The rows of a group lie close to one hidden flat surface of 10 dimensions, which passes through zero. Surfaces can cross.
In the rows, zero is written as 128.
Known rows, each followed by its group:
[166 168  91 174 106 167 163 156 173 169 147 138 153 122 100 108  97 107
 136 127]  suno
[ 86 113 105 174 105  58 106 122  79  75 100  99  87 117 156 135 120 116
 130  99]  pari
[134 138  99 159 141 170 160  99 161  99 129 162  47 159 149 146 119 146
 169 179]  roza
[180  90 151 134 114 174 143 151  98 126 124 105 122  83 152  33 118 115
 138 133]  suno
[135  98 167  66 151 143  95  80 111  99  97 112 124 152 115 152 200 110
 134 139]  pari
[166 148 148 132 161 173 157 159 158 121  75 103 121 133  95 193 190 119
  86 137]  sela
[143 144 138 112 168 151  91  95  97  87 103 154 100 108 128  92 155 152
 119 164]  pari
[141 178 116 144 128 126 136  63 124 180 156  76 153 138  99 125 143 119
 123 156]  suno
[140  72 148  74 194 155 105 183 157  76 159 155 177 147 116 147 132 157
 103 115]  pari
[137 148 107 159 120 155  78 166 124 102 117 173 123  99 115  76  87 120
 141 108]  suno
[124 175 147 131  87 138 105 131 111 163 129 132 175 125  84 123 128 141
 137  85]  suno
[137 118 172 117 112 174 166 154 132 169 188  92 163 154 112 145 109 164
 159 105]  roza
[ 61 104  95 117 161  33  94 138 110 100 151 162 138 111 175 119  84 135
  84 127]  gali
[148  95 177  55 123 108  58 126 122 161 146  97 179  75 146 110 104 134
 136 113]  pari
[130 116 122 124 109  84 150 174 139 145 134 126 153 100 134 125 104  89
 123  93]  gali
[ 98 100 109 146 126 160 118 165 161  99 160 170 119 173 133 147  75 152
 156 114]  suno
[ 85 131 120  93 127  78  57 118 164 150 132 177 114 111 167 165  66 152
 139 137]  suno
[105  91 134 123 127 141 165 146 125 146 154 102 165 170 123 128 141 105
 106 119]  roza
[114 130  96 151 137 139 140 129 134 107 163 160 132 161 123 107 107 140
 140 133]  sela
[146 167 159 112 144 124 112 111 123 120 141  99 162 138  72 193 171 171
 136  98]  roza
[229 128 143 117  82 140 121 137 134 121  79 108 159  68 101  95 164 115
 146  93]  gali
[130 139 146 145 136 135 116 171  86 135 180  98 156 100 110  65  78  97
 153 101]  gali
[127 146 117 142 113 153  79  81 129 177 187 108 143 125 136  78  63 144
 162 154]  suno
[127 171 146 120 124  88 144  85 107 188 122  80 123  99 140 145 142 129
 110 154]  sela
[113 107  98 146 111 173 193 145 171 154 173 153 165 189 121 124 115 149
 117 125]  suno
[125 112 138 123 138 107 199 129 108 108 167 132 106 147 146 123 135 132
 152 129]  sela
[117 134 132 127 133 136 102  97 104 127 138 123 134 132 125 107 130 131
 130 134]  suno
[105 134 117  92 129 119 148 142 159 147 153 216 153 147 125 125 109 147
 125 130]  sela
[153 163 128 155 154 209  94 104 136 144 115  90 148 141  83 123 154 126
 107 154]  sela
[190  93 140 113 112 164 155  72 145 114 122  76 138 156 125 142 190 156
 147 142]  gali
[113 165 113 171 109 138  75 121 117 134 172 120 156 134 102 113  75 155
 163 101]  gali
[120 120 131 137 135 132 122 125 121 106 122 109 122 148 119 150 147 130
 129 120]  sela
[179 101 166  98 168 138 166 153 134 113 140 114  95  85 171 131 122 189
 131 158]  pari
[165 119 113 121 112 145  94  75 125 133 100 127 123  94 148  60 131 133
 123 165]  gali
[176  98 146  97 146 116 144 137 137 117 164 108 157 103 143 124 123 169
 132 128]  gali
[102 171  97 138 111 116  84  86 151 185 163 144 156 130 124 117  83 140
 128 147]  suno
[ 87  99 125  93 130  55  62  91  95 103 138 146 122 109 180 112 101 167
 128 125]  sela
[117 150 127 109 117 121 128 148 162 158 121 197 100 105 154 147  91 163
 136 139]  roza
[159 111 134 101  97 142 168  81 172 195 131 100 105 129 159 144 125 116
 159 175]  pari
[ 91 126 129 129  92  82  96 127 134 153 154 129 121 120 162 164  65 170
 152 101]  roza
[111 149 111 143  86 118 133  95 150 152 109 154  55 131 162 154  97 120
 175 149]  roza
[130 139 132  83 189 126 121 141 110 148 185 165 203 108 114  50 118 134
  84 148]  gali
[157 146 127 116 131 135 145 110 135 161 114 147  96  84 164  85 113 140
 125 182]  pari
[142  67 146 120 155 113 106 185 123  43 124 107 127 121 137 155 127 139
 131  86]  pari
[123  68 144 103 107 139 174 125 130 136 144 104 134 167 136 125 151  87
 148 121]  sela
[133  96 151  97 124 156  52  75 103 143 119  74 148 122 137  99 136 125
 126 142]  sela
[129 152  99 140 105 131 151  89 150 139  67 162  77 138 129 137 167  80
 127 161]  pari
[158 158  91 154 135 174 153 168 193 141 136 184 134 130 109 119  97 132
 126 147]  roza
[132 132 141 110 129 107  89  58 103 130 132 101  83 107 165 127 119 166
 158 164]  roza
[156 151 111 184 150 169 138 131 104  99 157 124  98 109 136  66  93 175
 145 156]  pari
[127 146 185  94 164 159 141 154 112 184 155 129  97  83 155  99  84 134
 131 169]  gali
[ 81  84 144  90 109 113 151 156 123 189 140 153 147 121 176  95  96 115
  95 131]  roza
[149 123 151 120 158 154 121 114 115 130 182  98 132 121 133 110 107 176
 150 142]  gali
[182 140 122 138 125  96  89 133 141 117 122  95 141  68 130 123 105 139
 135 115]  roza
[124 108 151 119 111 107  84 116  64 111 106 106 121  87 151  76 125 132
 131 113]  suno
[121 106 122 121 168 153 117  88 135 128 114 103 125 150 139 133 159 130
  85 180]  sela
[147 119 166  98  59 130 110 103 121 213 127  66 162 103 132 107 116  81
 160 106]  sela
[140 150 136 120 100  94 147 157 167 148 102 147 112 108 129 196 123 132
 144 104]  roza
[127 162  91 186 143 165 167 157 118 131 148 157 129 126 115  53 104 117
 104 144]  pari
[154  96 107 159 118 148 108  78 119  59  97  94  90 147 140 129 158 153
 151 133]  gali

New rows, each followed by its group:
[129 169 160 122 138 105 120  95 104 102 118 119  89 126 121 194 159 200
 151 125]  pari
[107 126 140  85 162  94 111 114  93 126 122 150 150 114 132  96 155 118
  84 139]  gali
[ 80 154 177 103 163  82 143 202  91 130 158 138 146 124  99 170 121 114
 117  82]  gali
[155 120  78 160 112  86 141 115 160 113  96  97 123 118 128 140 143  63
 117 131]  roza
[157 134 110 158 116 130 167 109 125 151 140  87 149 125 129  94 135 123
 118 142]  suno
[139 131  74 159 144 150  94 165 189 115 113 177 128 106 149 108  76 139
 100 154]  sela
[114 115 156 107 112 161 130 169 158 137 135 154 121 162 111 180 113 122
 167 100]  suno
[ 96 101  78 171  85  86 106  91 136  82  87 112 101 163 142 171 145 119
 132 106]  gali
[ 95 130 140 120 131  75 199  96 100 132 206 123 117 166 146 151 121 171
 164 128]  sela
[ 76 115  98 177 114  74 135 133  89  99 130 103 118 139 147 118 110 109
 112 101]  pari
[147 115 151  91 132 179 137 111 146 167 170 126 158 151 119 114 130 147
 145 150]  sela
[193 105 141 124 141 172 186 179 131 115 118 137 123  90 143  74 135 144
 111 145]  suno
[108  91  87 173 128 135 132 160 156  85 116 132  74 152 143 134  93  52
 157 130]  suno
[149 167 145 132 146 147 138  89 118 143 174  87 161 147  98 148 148 193
 137 135]  suno
[160 140 174  62 146  65 113 121 135 155  96 114 104  51 159 177 134 139
 125 145]  suno
[ 72  86 143 136 117 139 156 126  97 110 140 123  82 179 157 141 129 129
 148 125]  roza
[159  81 124 122 104 148 172 135 183 132 116 104 101 152 144 170 140  95
 162 136]  pari
[119 181 148 137 141 147  84  68  71 129 152 107 136 139 100 111 142 178
 144 133]  pari
[ 81 108 123 110 104 119  74  99  93 115  97 142 152 161 106 106 163  73
 114 101]  sela
[ 86 102 141 115  84  75 160 118 113 141  88 101  98 151 144 186 164  75
 131 103]  roza
[144 122 120 110 123 145 112  63 128 138 133 111 151 144 124 109 155 152
 126 150]  gali
[134 179 124 156  89 118 158 119 141 201 143  90 141 123 112 154 113 107
 136 124]  sela
[ 50 126  97 141 113  91 111 157 142 128 144 188 135 161 145 157  82 158
 110 100]  roza
[142 107  99 149 133 197  75 140 191 130  95 111 149 144 116 151 119 115
  97 137]  sela
[114 148 112 117 151  79  88 122  93  89  64 142 167 117  81 123 199  74
  64 102]  roza
[140  81  74 165 143 146 156 162 147 102 123 144 125 120 157  49 107  71
  94 155]  roza
[163 149 136 177  89  91 126 125  85 112 138  55 147  90 117 126 126 170
 146  79]  suno
[ 51  95 122 132 150 147  83 100  60 109 166 138 136 167 150  53 109 146
 105 140]  roza
[111 147 101 133 136 151  67 148 137 135 148 173 188 135  95  78  91 116
 109 116]  pari
[137 185 126 127 107 160 140 116 157 159  96 166 132 154  74 164 169 106
 137 128]  pari
[ 87  99 151  99 122 112 137 116  94 139 115 127 116 135 150 118 149 105
 108 131]  roza
[138  97 126 133 155 125 163 107 125  98 151  84 117 152 148 138 150 151
 121 152]  suno
[149  81 148  56 154 124 122 121 130 148  84 151 126  81 170  68 153  81
  85 174]  pari
[124  94  91 145 100 162 109 136 208 162 131 108 155 162 135 168  92 110
 119 130]  sela
[118 127 141 141 114 128  88 163  94 126 149 103 183 120  94  96 108  99
 131  70]  pari
[140 114  87 184 116 119 134 104  82 107 151 106 161 111 152  35 116 185
  93 129]  suno
[144 128 154  84 126 143 165 148 127 150 118 167 139 111 123  87 151  99
 126 134]  sela
[128 137 122 154 134 116  91 121 138 107 148 105 123 123 139 161  90 185
 140 122]  sela
[129 157 105 143 165 106  74 148 135  72 125 169 141 110 110 145 119 179
 105 112]  roza
[122 138 130 131  93  91 180  85 116 155  80 110  71 122 153 156 168  95
 131 150]  pari
[150 214 119 191 121 164 148 152 122 138 149 128 135 127  67 120 120 130
 153 108]  sela
[175 153 145  86 153 109 108 142 147 135 108 158 139  62 133 128 128 163
 105 145]  roza
[161 166 132 135 115 127 183 153 148 124  60 168  67  92 132 155 158 114
 128 140]  pari
[188 122 117 149 148 130 191 172 133  94  86 123 113  79 136  97 159 106
  97 141]  suno
[122 159 167 124  68 175  78 145  96 172 126 138 168 122  77  87 115 101
 168  72]  suno
[133 105 143 116 146 118  98  95 147 130 167  73  83 121 172 165  80 139
 182 158]  suno
[ 97 130 101 150  92  96 159 126 141 143 219 155 140 166 139 123  57 164
 189 103]  sela
[101 145 145 148 138 152 132 122  88 107 134 102 134 175  79 147 165 110
 141 101]  gali
[142 102 150  86  98  62 141 132  96 146 115  82 186 105 110 120 173  70
 112  82]  gali
[138 137 118 133 164 114 144  48 124 146 173  59 125 147 139 146 148 148
 122 184]  suno
[108 105  81 177 110 114 104  66 125 118 166  75 104 154 164 113  85 127
 163 153]  roza
[112  69  77 131 125  87  66 120 160  52  74 162  80 124 176 135 113  95
 127 133]  pari
[150 131 102 149 108 155  74  84 123 134 133 125 111 101 147  55  86 114
 160 163]  pari
[116  97 113 164 134 124 158  89  93  97 154  63 127 172 133 126 155 138
 129 130]  suno
[111 186  91 206  82 150  93 120  92 142 137 122 139 131  86  69  94  96
 155  96]  pari
[153  88  81 115 148  87 123 114 145  64 113 158 162 128 136 109 163 148
  88 129]  gali
[127 103 134 151 172 158 185 183 120  87 181 111 142 165 101 115 128 103
 130 115]  gali
[106 140 147  81 115  85  76 106 101 158 101 156 142  86 147 107 126 140
 104 132]  suno
[ 99 119 121 133 144 178 132 114 139 123 178 139 144 201 109 141 124 157
 142 134]  suno
[147 108 123 131 114 100 136 166 137 139 137 121 129  76 160  91  79 104
 135 118]  gali
[102 110 127 118 174 139 170 136 134 112 146 145 121 170 127 150 150 132
 106 151]  gali
[ 83 167 108 119 114  64 105 121 151 146 109 178 131 126 129 187 116 156
 107 114]  pari
[114  95 107 131 141 131  76 143 126  65 120 165 124 134 137 100 113 136
 125 116]  sela
[116 154 113 141 142 128 107 101 114  81  83 171  71 132 124 134 156 128
 134 148]  roza
[185  96 134 129 151 138 167 145 126  82  98  88 109 107 128 121 175  88
 120 138]  roza
[131 129  93 114 158  81 101 104 131  81  55 184  70  79 168 104 149 106
  88 179]  roza
[142 107  98 145 205 154 129 109 127  35 119 158  79 146 145 107 154 154
 107 186]  roza
[104 128 130 109 150 133  98 105 110 118 135 158 136 139 133 105 132 161
 113 141]  suno
